There are 4 nested groupings, the coarsest first. Each group lies inside one group of the grouping before and may be the whole of it. The rows also spread widely along 14 directions, which tell nothing about the answers.
(in the rows, 128 means zero)
Known rows, each followed by its group in each grouping:
[ 90 109 142 191 132 111 133 125 147 135 138 118 137 150 114 139 134 158
 109 109 153 116 169 112 133 134 104 120 143 114 159 155 118 146 133 123
 159 128  99 119 129 129 127  88 117 122] : K588 Deg zun gade
[175 143 128 101 105 181 184 119 135 119 150 156 185 111 167 151 143 119
 119 102 118 118 144 136 138 151 161 142 131 110  88  94 114 157 129 138
  99 117 190 136 126 190 143 162 111  89] : K588 bif lifab kefin
[154 154 128 117 115 175 155  93 141 118 115 118 188  98 141 124 104 131
 132 111 130 117 131 181 139 165 158 156 120 127 100 110 124 148 110 158
  98 118 200 122 133 150 140 124 106 139] : K588 Larud nupa gad
[159 123 125 120 151 115 111 110 156 137 120  97 133 124 133 106 105  95
 129 121 133 129  90 125 152  89 123 108 137 147 126 121 113 131 129 143
 140 128 126  89 135 100 121 141 143 116] : K337 num Maban Luvuv
[107 117 147 149 134  81 106 146 122 144 146 139  96 137 132 159 127 124
 116 122 109 129 135  90 117 105  99 101 150 109 132 134 139 132 144 113
 136 124  83 138  85 115 128  96  91 125] : K588 Larud Nub vez
[116 133  93 119 139 131 189 126 141 117 132 142 144 113 128 111 151 184
 144 116 125 104 175 134  98 161 159 129 157 118 160 111  92 133 129 100
 127 118 130 130 173 128 126 124 156  94] : K588 tos vamu runuz
[158 164  56  60 140 133 142 133 115 123 121 169 103  69 146 104 119 159
 158 113  89 138 138 152  84 167 170 178 152 121  94  84 133 106 152  88
 103  83 117 135 196 205 131 164 167 101] : K337 num Tozo zotum
[110 143 148 148 113 131 127  98 149 112 130 118 127 110  91 117 122 159
 144 104 136 135 151 154 145 149 120 159 156 110 130 155 178 158 131 132
 147 107 115 113 152 160 127 106 159 139] : K588 Larud nupa lopit
[106 101 146 151 143 102 142 105 170 136 147 122 161 120 125 146 116 149
 169  88 109 103 146 132 121 133 142 117 163 109 128 154 117 142 150 142
 177 107 119 110 142 100 145  76 145 179] : K337 Lumis bim Dibi
[141 134 120 117 133 143 154  94 159 123 128 129 160 106 122 110 123 164
 152 114 116 109 151 157 122 177 166 159 156 111 123 138 117 151 121 138
 122 116 153 113 140 137 145 110 142 135] : K337 Lumis Ratum kiba
[135 123 148 141 128 158 153 128 134 126 150 120 162 136 114 109 159 129
 123 170 138 126 117 120 126 122 121  94 146 140 146 117 134 139 120 133
 133 147 118 119 117 102 124 130 124 106] : K337 Budo Zit Bek
[134  99 111 104 167  51  74 145 123 158  97 105  88 127 150 130  80  91
 127 133  83 129  86  91 107  86 108 107 120 144 122 128  99  93 132 121
 121 145  99 117  84  59 121 108  96 151] : K337 Lumis bim guta
[118 154  98 137 154 147  84 125 120 140 122 137  78 126 119  99 136 139
  80 135 156 154 125 154 144 159 142 174 129 102 130 138 124 110 136  99
 146 133  90 132 164 188 124 167 109 117] : K337 Lumis Ratum bur
[ 77  87 136 187 104 159 118 165 124 124 155 105 202 137 124 141 137 103
 132 167 144 118 130  98 145 157  99 125 133 144 162 142 167 112 153 119
 180 107  59 122 159 170 100  99 117 156] : K588 bif lifab Lisu
[168 173  97  41 130 136 140 123 118 132 119 161 109  99 141  95 110  97
 150 146  99 137  78 175 126 160 192 164 145 129  87  72 126 102 135 116
  71 109 169 125 162 161 114 195 120  78] : K337 num Maban pelar
[110  95 150 135 136  85 149  99 186 107 117  84 118 138  72  78 132 168
 170  96 135 125 156 110 144 116 119 132 173 129 175 193 142 156 128 127
 178 133  91  71 165  83 119 105 239 119] : K337 razu ful kel
[125  95 142 117 101 120 125 133 136 119 135 121 150 124 139 150 123 113
 149 116  93 115 140  98 148 168 144 162 150 106 121 161 151 143 138 124
 125 115 113 128  94 148 126 103 120 147] : K588 Deg pebu muvef
[159 131 155  90 132  66 116 104 157 128 115 117  66 145  98  94 117 118
 136 136 109 135 110 111 149 113 127 133 172 120 138 148 140 154 100 130
  85 146 125  98  62  80 119 134 136  69] : K337 razu ful podu
[175 138 140 107 119 157 132 130 120 132 141 128 146 119 145 124 137  93
 110 159 121 137  97 114 138 112 125 109 131 140 107  99 135 143 114 138
  94 140 141 129  79 129 128 157  95  95] : K337 Budo kagi toge
[166 161  75  82 140 133  98 103 135 113 119 129  94  49 150 127 104 141
 151  61  88 141 137 160 134 151 164 184 154  97  82 126 160 140 151 114
 135  75 115 135 173 200 142 145 162 173] : K588 Deg pebu boku
[149 142 132 100 139  93 109 127 123 129  99 135  67 119  95  82 117 167
 116 159 100 170 125 105  84 105  64 140 138 147 120 126 177 135 104 111
  83 143 102 109  97 116 122 117 166  74] : K588 Larud nupa gad
[157 139 121 144 173 106 125 100 171 163 126 123 121 163 125  95 105 113
  88 149 169 120 107 146 144 104 126 101 140 146 140  96  61 126 105 140
 104 143 156  86 130  95 119 144  90  43] : K337 Budo Zit Bek
[ 95 136 167 171 102 100 162 118 143 126 130 133 180 120  95 147  91 142
 166 111 134 122 150 146 111 116  78 103 146 154 117 109 177 154 133 153
 130  92 140 109 142 134 112  79 129 120] : K588 Deg pebu boku
[151  94 125 109  78 123 178 168 108 111 115 122 215 100 152 155 103 114
 173 114  91 122 150  59  88 108  80 116 116 177 103 111 159 144 139 131
 108 107 126 120 104 161 121 115 164 105] : K337 num Maban pelar
[179 171 136 147 160 184 107  98 149 146 171 139 156 118 130  98 134 106
  94 184 152 144  68 170 138 102 116  76 148 151 107  63 136 140 110 160
 119 121 138 110 124 123 133 147  83 103] : K337 Lumis Ratum bur
[138 130 148  93 131 100 145 128 140 133 144 161  92 137 115 114 144 134
 140 134 100 142 121 111 120 124 137 128 163 113 115 126 138 133 136 112
 118 134 120 118 121 128 127 149 151  80] : K337 Lumis bim guta
[137 136 112 154 187 150 146 113 155 165 142 144 144 143 166 137 133 135
  69  90 162 125 131 158 123  95 139  98 110 113 112  94  39 113 147 135
 167 140 171 114 190 124 144 147 105 109] : K588 bif lifab Lisu
[143 123 137 166 173 145  86  99 152 163 141 116 146 130 168 159 108 121
  72  89 138 126 118 150 141 102 127 113 111  97  98 135  83 134 137 158
 161 134 155 121 108 109 164  98  67 180] : K588 Larud Nub vez
[172 170 132 124 154 147 134  90 144 140 134 164  91 135 109  90 151 185
  74 164 135 145 143 155 103 146 115 147 153 105 121 105 125 161  86 124
  68 148 151 123  88 135 147 129 101  51] : K588 bif lifab kefin
[132 122  82 142 165  68 101 145 133 148 128 134  83 118 140 130 114 143
 115 116 117 124 149  83  99 107 102 109 152 130 144 118  98 122 139  94
 132 114  62 126 120 133 125 113 118  99] : K337 Lumis Ratum bur
[ 89 113 127 173 126 126 128 124 133 108 114  63 159 101 119 138 124 118
 146  78 152 109 144 125 162 111 129 103 126 130 166 164 127 142 142 136
 204 131  91 124 157 109 119 115 140 208] : K337 Lumis Ratum bur
[162 125 176 115 110 196 188 110 141 121 147 154 200 132 122 111 160 168
 121 158 109 143 137 132  95 145 113 129 134 131  95 120 156 165 107 155
  99 148 186 116 102 122 152 112 150 100] : K588 Deg pebu boku
[138  91 148 124 129 136 107 142 129 126 125  97 162 113 143 136 119 109
 127 117 101 148 103  88 125  76  76 108 110 147 110 145 162 127 143 143
 168 136 104 112 115 104 129 115 161 172] : K588 tos vamu runuz
[ 95 139 135 138 129 117 150 124 119 131 111 143 137 109 114 138 113 172
 139 100 115 133 159 155  88 141 115 142 127 119 110 128 146 130 139 126
 134 118 141 135 152 133 131  94 129 152] : K588 Deg pebu boku
[116 141 120 116 134 123 123 121 126 128 118 136  99 127 100  94 133 164
 128 149 123 137 138 148 112 174 145 169 152 111 141 142 143 124 119 107
 112 132 109 126 130 138 125 125 130 113] : K337 razu ful podu
[115 128 149 145 129 108 125 121 135 138 157 156 125 127 116 147 130 163
 140 121 106 126 149 131 103 147 123 134 165  99 116 140 153 145 141 125
 132 109 104 135  98 136 144  85 110 141] : K337 razu ful kel
[178 138  85 100 148 152 125 132 121 115 139 107 122  83 170 122 146 100
 117 116 112 127 108 110 140 101 150  93 141 132 128  94 110 135 129 116
 130 125 113 139 128 120 128 161 122 135] : K588 Deg pebu muvef
[ 62 126 151 184 105 157 189 124 120 128 117 130 196 151 118 155 139 165
 110 115 164  92 187 165 125 195 151 154 111 100 154 145  96 139 121 132
 133 145 172 147 136 145 130  94  65 139] : K588 bif lifab kefin
[144 148 160 134 137  99 116  96 160 154 137 157 107 146 122 141  98 117
 112  88 143 142 119 153 153 102 118 140 142 107  82 122 126 144 141 148
 130 113 156  99 127 161 137 142 113  84] : K337 num Tozo zotum
[151 104 138  90 153 156 155 134 140 140 149 161 122 152 137  96 177 161
 101 166  96 145 123 103  93 144 142 133 146 109 121 131 108 121 129 110
 118 163 136 119 123 100 144 132 157  86] : K588 Deg pebu muvef

New rows. What belongs after each?
[113 128 114 132 116 158 164 158 114 106 144 135 115 120 128 121 181 150
 105 101 148 148 168  89 135 122 123 128 134 112 149 137 139 135 153  84
 172 132  84 136 186 193 120 174 185  87] : K588 Larud Nub vez
[120  73 131 126 157  66 110 137 151 151 129 125  93 163 131 127 130 151
 120 122  96 118 147  69 106 129 125 136 153 102 149 179  91 122 136 106
 138 150  86 112  80  78 140  86 134 120] : K337 razu ful kel
[169 140  17 151 176 164 119 122 142 128 119  93 142  96 162  85 133 150
  84 140 168 100 160 119 128 162 157 131 136 145 183  99  43 127 102  94
 121 120  89 122 162 162 129 144 108  94] : K337 Lumis Ratum bur
[ 66 143 131 189  94 126 116 194  49 101 125 104  97 103 115 169 162 115
  95 109 162 158 148  73 137  56  41  70 102 141 165 124 194 132 150  89
 188 140  24 179 124 169  91 155 107 149] : K588 tos vamu runuz
[112 116 178 100 123 155 179 143 108 130 139 159 175 119 119 125 151 158
 155 162  73 146 110 136  56 123 111 100 128 137  93 109 171 118 141 141
 126 145 159 136 126  72 138  94 148 160] : K588 Deg pebu boku
[ 85 146 170 136  57 162 183 164  89 106 121 140 206 123  93 129 114 105
 162 148 149 155 120 150 123 135  87 131 106 175 105  98 215 119 141 139
 128 110 146 126 174 197  87 159 142  98] : K337 razu ful podu
[160 166 115  44  94 141 165 129  81  86  75 126  84  71 133 120 141 141
 135  78  88 156 149 129 125 138 154 177 113 107  94 134 163 155 115 106
  84 151 164 161 111 164 130 187 158 123] : K588 Deg pebu boku
[118 144 171 162 123 157 189 105 139 126 145 149 167 147  90 109 162 185
 121 156 154 123 155 148  99 133 109 103 148 129 144 116 132 163 105 144
 118 149 152 117 113 103 141 102 125  87] : K337 num Tozo zotum
[186  94 142 102 140 118 105  96 194 137 156 102 176 121 149 121  93  83
 165 122  91 113  84 117 159 119 145 121 171 136 104 134 130 144 133 167
 131  98 138  76 104  98 139 106 148 141] : K337 razu ful podu
[147 157 157 107 110 109 149 116 110 107 119 118 114  92 112 130 130 138
 150 136  90 126 124 125 106 102 109  88 151 133 127 107 171 169  98 141
  79 140 140 146  46  70 131 100 102 135] : K588 Larud nupa gad
[134  89 128 107 142 107 139 114 166 141 124 137 139 146 135 120 124 163
 132 125  90 110 157 109 109 181 149 180 153  97 128 164 101 132 128 120
 113 130 136 105 115 122 144  88 145 113] : K588 bif lifab kefin
[110  88 109 154 127  75  93 134 131 125  84  45 140 117 145 151  80  78
 139  82 135  92 128  91 172 105 124 121 114 139 167 167  96 128 130 134
 158 134  92 115  94  90 112 101  97 186] : K337 num Tozo zotum
[ 96 145 105  77 143 156 113 125  96 136  90 156 110 101 106  84 119 186
 143 161  88 151 118 197  69 219 170 228 119 102  99 143 157  79 140 104
 114 131 131 140 175 153 138 117 138 180] : K337 num Tozo zotum
[133 138 146 156 149 164 153 109 141 140 143 146 157 133 122 114 146 180
  96 139 137 139 142 151  91 125 103 111 129 126 118 113 124 144 117 142
 128 141 154 120 132 113 148 102 124 116] : K588 Deg zun gade
[143 124 137 152 143 133 141  92 148 132 109  96 159 129 129 123 122 151
 108 119 138 101 150 135 128 137 135 120 128 120 145 147  83 165  91 153
 112 160 161 120  68  75 150  92  85 145] : K337 Lumis Ratum bur
[124 137 104 107 133  92 132 133 133 125 118 129 109 105 118 111 111 127
 158 121 111 125 129 126 119 136 138 131 155 136 135 116 133 122 138 109
 124 107 101 119 154 139 112 138 144 109] : K337 Lumis Ratum bur
[ 87 111 128 140 142 122 108 160  73 127  58  67 116 119 130 129 111 117
  91  88 144 160 116 118 115  64  83 116  48 148 131 163 120  95 136 124
 183 189 118 138 137  84 118 144 129 201] : K337 razu ful kel
[ 72  66 136 176 129 104  95 154 135 147 127 101 143 157 150 172 114 108
 106  88 131 114 147  84 155 138 121 147 112 100 143 189 101 106 167 116
 193 133  86 125 130 140 126  91 104 179] : K588 Larud nupa gad
[124 132 196 128  95 180 177 119 140 119 174 155 192 139  98 117 167 133
 151 175 119 132 110 145 130 155 135 114 162 124 114 122 179 156 126 153
 127 133 151 120 114 129 131 126 132 114] : K337 Lumis Ratum kiba
[135 158  78  90 162 132 171 119 105 125  74 108 114  83 166 128 118 137
 112  54 126 119 140 169 112 108 180 119  91 118 118 100  49 115 129 121
 130 154 196 149 175  92 135 165 115 158] : K588 Deg pebu boku
[177 150 129  97 133 156 102 116 116 113 110 126  96  97  97  69 144 170
 109 172 105 178 117 115  96 123  77 153 135 141 111 136 198 154  95 122
  96 151  96 119  89 141 138 139 171 108] : K337 Lumis Ratum bur
[147 123 113  88 149 145 121  94 150 124 110 108 133 107 133  95 120 141
 140 131  98 118 116 161 132 182 183 175 146 106 124 149 116 128 116 133
 112 133 153 117 131  99 139 113 131 165] : K588 Deg pebu muvef
[146 157 128 128 161  81 123 128 123 137 130 151  45 108 123 136 142 160
  98  82 119 161 147 104  98  46  70  89 144 114 112 110 140 150 140 107
 143 132  94 132 126 129 135 142 153  93] : K588 bif lifab Lisu
[108 115  80 158 168 107 141 141 138 148 121 111 120 152 130 102 138 141
  99 152 163 102 149 112 118 139 143 106 140 138 190 115  47 104 122  94
 134 145  95 117 157 103 110 130 103  75] : K337 Budo Zit Bek
[130 122 115 165 135 148 141 113 159 134 155 125 174 129 141 131 129 142
 119 132 143 100 152 131 136 161 142 123 154 120 149 118  99 142 125 130
 130 107 125 117 134 144 135  95 102 114] : K588 Larud nupa gad
[110 178 116  99 152 141 113 145  65 130  95 138  59  98 115 102 148 142
  94 160 117 165  97 168  90 117 123 126 106 120 124  97 152  96 123 100
 113 165 118 165 139 109 114 162  93 146] : K588 bif lifab Lisu
[ 84 127 150 149 155  80 116 161 103 160 117 145  71 163 124 140 129 120
  80 119 138 157 112 113 108  67  82  88 104 126 124 118 111  94 151 110
 152 162 114 133 136  95 110 140  98 103] : K588 Deg zun gade
[148 125  96 118 135 149  96 130 119 124 119 101 152  92 154 127 111 115
 123 140 108 121 110 128 130 143 130 138 125 134 128 119 135 123 120 128
 120 119 111 135 107 128 128 117  97 168] : K588 tos vamu runuz
[107 120 135 163 136 149 139 119 135 132 113 113 136 148 125 127 142 145
  82  91 171 131 160 129 152 136 132 149 106 105 140 166  89 139 129 126
 167 162 136 122 144 150 135 145 121 126] : K337 Lumis Ratum bur
[125 191 111 173 154 146  94 100 127 126 129 111 113  81  98 104 112 139
 115 123 170 148 111 190 138  99  99 102 138 144 128  94 165 140 124 138
 161 104  97 123 176 154 118 140 114 154] : K337 Lumis Ratum kiba
[137 103  84 109 126  76 116 167 116 119  98  84 101 115 146 124 109  74
 136  97 128 126 120  56 154  81 112 112 125 157 156 131 110 113 147  95
 146 127  67 112 143 140  93 171 159  93] : K337 num Maban pelar
[136  98 115  79  82 164 139 178  61 106 110 111 190  70 192 190 129  90
 152  95  56 119 129  82 111 151 154 150  88 116  83 142 146 123 153 124
 129 137 133 184  70 160 143 134  91 228] : K337 Lumis Ratum kiba
[160 110  95 120 131 145 133 156 107 127  90  92 156 121 163 121 118 100
  85 120 140 136 128  78 129  96  99 119  80 162 127 121  87 124 112 123
 121 163 134 121 108 139 121 165 119 101] : K337 Lumis Ratum kiba
[108 116 130 129 129 145 143 143 116 125 104 112 153 119 134 124 122 132
 118 102 128 145 129 130 116 115 111 132  94 138 116 135 131 112 144 129
 159 143 141 122 173 131 121 137 152 151] : K588 Deg zun gade
[ 93 167 144 163 123 130 138 129 104 142 128 178 111 134  97 135 126 190
  99 118 151 158 168 165  86 144  91 157 122 109 100 121 160 134 135 115
 125 123 128 144 140 192 135 120 106 100] : K337 razu ful kel
[119 102 163 116 127 109 182 135 148 144 131 161 154 161 124 128 128 146
 130 123 110 134 143 109  96 124 114 123 133 130 107 126 113 127 139 131
 119 139 167 104 138 111 127 115 153  72] : K588 Deg pebu boku
[145  99 135 125 154 136 162 107 180 146 133 146 172 147 125  96 122 186
 124 133 114 132 152 121  82 139 108 142 139 136 114 133 104 132 126 138
 125 128 159  80 156 115 149  87 188  84] : K588 Larud nupa gad
[167 121 120 114 117 147 105 117 147 124 121  99 149 131 131  96 112  81
 120 159 140 126  95 117 178 146 136 154 138 145 134 130 135 134 110 135
 105 127 120  95 109 155 113 154 119  89] : K337 num Tozo zotum
[180 167 105  86 159 120 129  73 168 132 151 163  94  86 140 122 127 178
 141  96  88 116 143 172 115 158 177 154 188  79 100 109 117 162 123 128
  95  94 152 129 117 134 161 115 126 122] : K588 tos vamu runuz
[117 183 135 158 145 182 103 104 120 145 123 140 132 111 121 126 108 118
  86  85 187 173  99 215 155 102 119 149  92 121  71 106 147 113 161 145
 187 115 155 118 225 210 128 186 123 147] : K337 num Maban Luvuv
[184 113 105  52 122 109 147 169 108 137 133 154 126 118 189 150 129  70
 128 125  71 129 102  63 116 108 149 111 128 134  89  90  94 115 142 109
  84 136 142 140  82 139 126 179 105  75] : K337 Lumis Ratum bur
[130 148 132 131 134 160 129 131 111 135 143 153 131 119 137 132 142 135
 102 140 125 144 120 149 116 138 128 128 129 116 104 104 140 126 134 124
 122 129 135 144 130 150 132 135  92 126] : K588 Deg pebu muvef
[182 138 131 112 148 145 124 101 144 126 107 106 136 103 137 110 114 129
 106  93 129 152 117 127 130  79 102 119 110 140  94 128 122 154 115 153
 134 147 157 104 118 122 147 150 156 129] : K337 Lumis Ratum bur
[148 108  89 140 155 159 125 114 140 122 120  90 149 108 156 119 142 153
 101 112 128 108 156 115 131 151 151 137 130 113 155 150  83 142 115 120
 141 142 117 129 119 111 147 105 120 163] : K588 Deg pebu muvef
[109 153 142  96 111 138 118 134  98 118 106 127  83 138  89  84 148 114
 118 191 128 142  98 149 150 183 162 168 138 114 151 141 157 119 104 106
  89 165 117 142 100 129 102 167  88 103] : K337 Lumis Ratum bur
[ 71 104 120 176 127 109 127 136 133 136 100  84 160 156 118 127 105 104
 120 137 168  92 138 130 160 166 147 136 118 134 184 154  81 112 120 125
 143 145 116 118 132 110 100 110  69 137] : K337 Lumis Ratum bur
[161 169 105  76 135 162 160 119 116 123 117 156 124  91 136 101 132 143
 130 124 115 150 118 166 106 142 157 149 125 128  89  89 128 124 126 119
 105 128 167 134 167 165 134 180 142 102] : K337 Lumis bim Dibi
[133  87 124 107  93 114 180 166  98  94  95  81 169  93 162 168 136 112
 150  70  90 111 167  47 118  90 108 102 104 139 140 149 124 153 134 119
 139 151 123 145  91 111 124 125 154 158] : K588 bif lifab Lisu
[108 101 190 161  81 137 128 140 137 119 152 107 184 153 112 144 124  66
 137 153 142 128 101 103 185 124  98 110 141 145 134 141 185 145 133 151
 142 122 113 109 102 139  97 122 106 119] : K588 Deg pebu muvef
[155 142 115 136 173 102 123 114 151 156 146 152  89 149 125 103 134 154
  92 149 136 132 129 124 106 110 120 103 160 123 137 103  88 133 113 115
 105 137 117 111 107 102 137 125 107  58] : K337 razu ful kel
[144 126 107 156 164 140 109  94 168 137 129 108 141 112 123 103 115 162
 118  94 151 132 141 144 130 119 116 142 141 125 127 146 116 141 139 135
 175 111 107  90 179 146 145 116 175 141] : K337 num Maban pelar
[ 90 114 154 134 129 140 147 144 104 127 106 122 132 133 109 118 146 154
 118 126 128 152 133 122 101 116 106 129 102 126 127 157 141 116 137 120
 166 169 121 132 142 108 129 130 150 157] : K337 Lumis bim Dibi
[ 85 116 143 143 122 127 129 134 125 117 122 108 127 124 101 117 136 133
 141 116 136 139 130 128 140 130 125 136 131 122 143 161 155 122 147 117
 183 136  91 121 169 136 116 133 161 162] : K337 Lumis bim guta
[ 78 116 131 163 143 118 132 118 151 130 119 113 116 150  87  88 138 173
 120 140 151 126 153 140 128 164 126 150 148 118 176 163 126 123 127 111
 154 137  97 105 172 115 114 102 154 117] : K588 Deg zun gade
[138 146 115 165 139 110  48 117 134 154 137 134  82 139 133 138 101 100
  76 133 155 140 118 130 175 146 117 164 140 104 118 135 131 133 123 116
 119 113  85 127  91 201 124 139  50 102] : K337 Lumis bim guta
[105 163 179 156 127 109 124 114  99 131 116 148  69 136  81 128 148 182
  90 144 132 156 148 142  98 113  76 119 135 104 128 138 174 162 100 125
 100 165 121 152  55  97 134  97  81 117] : K588 Deg pebu muvef
[122 107 143 159 149 119  87 133 148 156 147 121 135 153 132 130 115  91
 101 140 142 138  95 112 151 104 104 109 131 133 123 133 121 115 145 137
 165 130  96 104 128 128 121 129 104 126] : K337 Lumis Ratum bur
[112 108 136 124 119 185 113 156  96 127 123  99 162 131 154 132 145  80
  95 155 126 135  87 122 154 142 148 132  92 123 129 138 124  97 137 127
 149 163 130 145 121 121 120 148  85 176] : K588 Larud nupa gad
[ 70 122  83 203 148 112  92 135 134 146 133 116 117 141 116 127 122 149
 106 132 176 104 165 131 143 182 138 157 150 109 185 149  99 110 146  88
 168 102  45 127 170 179 111 102  88 128] : K337 num Maban Luvuv
[134 145 104 201 139 116  87 114 161 153 157 130 159 121 139 152  80 104
 110 110 173 116 136 139 160 126  99 117 150 140 121  98 121 142 140 139
 146  69  94 107 147 207 120 115  74 104] : K337 Lumis Ratum bur
[ 99 105 165 170 128 125 154 118 149 134 130 126 168 146 106 134 132 171
 123 124 132 121 163 123 105 133  91 125 134 121 139 151 136 149 125 140
 147 137 129 111 121 111 136  74 134 132] : K588 bif lifab kefin
[179 142  76 109 171 103 114  99 173 132 126 106 103  98 145  96 103 117
 130 104 126 118 118 131 146 107 145 113 166 138 136  99  92 137 122 122
 121 101 119  95 160 117 122 140 150  95] : K588 Deg pebu boku
[ 82 109 142 173 130 124 156 137 140 135 143 125 189 131 117 135 119 139
 153 124 140 117 138 132 107 120 107  94 133 148 138 121 129 118 151 135
 180 114 113 112 179 120 119  97 141 149] : K337 Lumis bim guta
[ 79 171 171 182 119 119 118  98 129 125 126 131  83 146  47  96 141 171
 113 148 182 146 142 174 147 144 102 146 159 109 160 152 183 156 114 123
 139 136  93 118 134 145 112 123 119  99] : K337 num Maban pelar
[121  94 170 147 113 118 114 126 141 122 128  75 158 149 100 108 130  92
 142 178 131 113  93  95 159 118 109 100 149 149 172 158 153 144 109 146
 132 152  93 101  69  61 109 100 116 137] : K337 num Maban pelar
[121 161  75 106 165 140 120 134 110 132 109 127  79 110 127  82 138 133
 101 152 139 140 109 163 124 147 164 138 131 127 149  95 102  92 126  92
 121 137 115 137 187 129 107 170 114 108] : K588 Deg pebu boku
[143 141 124 163 152 168 115  89 177 136 167 132 146 126 130 118 139 137
 100 114 161 124 134 164 168 151 147 144 160  98 128 126 119 148 136 136
 163 101 122 105 174 180 138 133 125 119] : K588 bif lifab kefin
[169 101 131 107 123 130 148 107 168 117 125  82 203 104 152 130  93  93
 170  90 109 106 113 121 150 110 144 113 138 150 114 131 117 148 128 166
 139 112 163  91 125  99 133 118 157 154] : K337 razu ful podu
[102 142 102 165 183 153 131  97 142 142  98  97 138 124 128 100 118 159
  87 103 175 123 135 193 127 130 147 125 104 123 147 125  64 111 122 135
 167 150 160 116 198  91 132 121 111 164] : K588 Deg pebu muvef
[ 86 155 106 204 122 134 110 116 136 117 104  88 125 121 102 125 101 129
  96  55 221 141 169 162 191 121 106 157 112 127 151 153 133 138 141 120
 198 106  96 110 215 224 104 164 141 124] : K337 razu ful podu
[151 112 177 115 131 110 167  98 153 148 113 146 173 142 134 143 100 157
 131 115  89 120 141 134  86 127 113 128 126 123  83 130 111 157 107 169
  80 147 214 110  62  70 156  70 106 119] : K588 Deg pebu boku
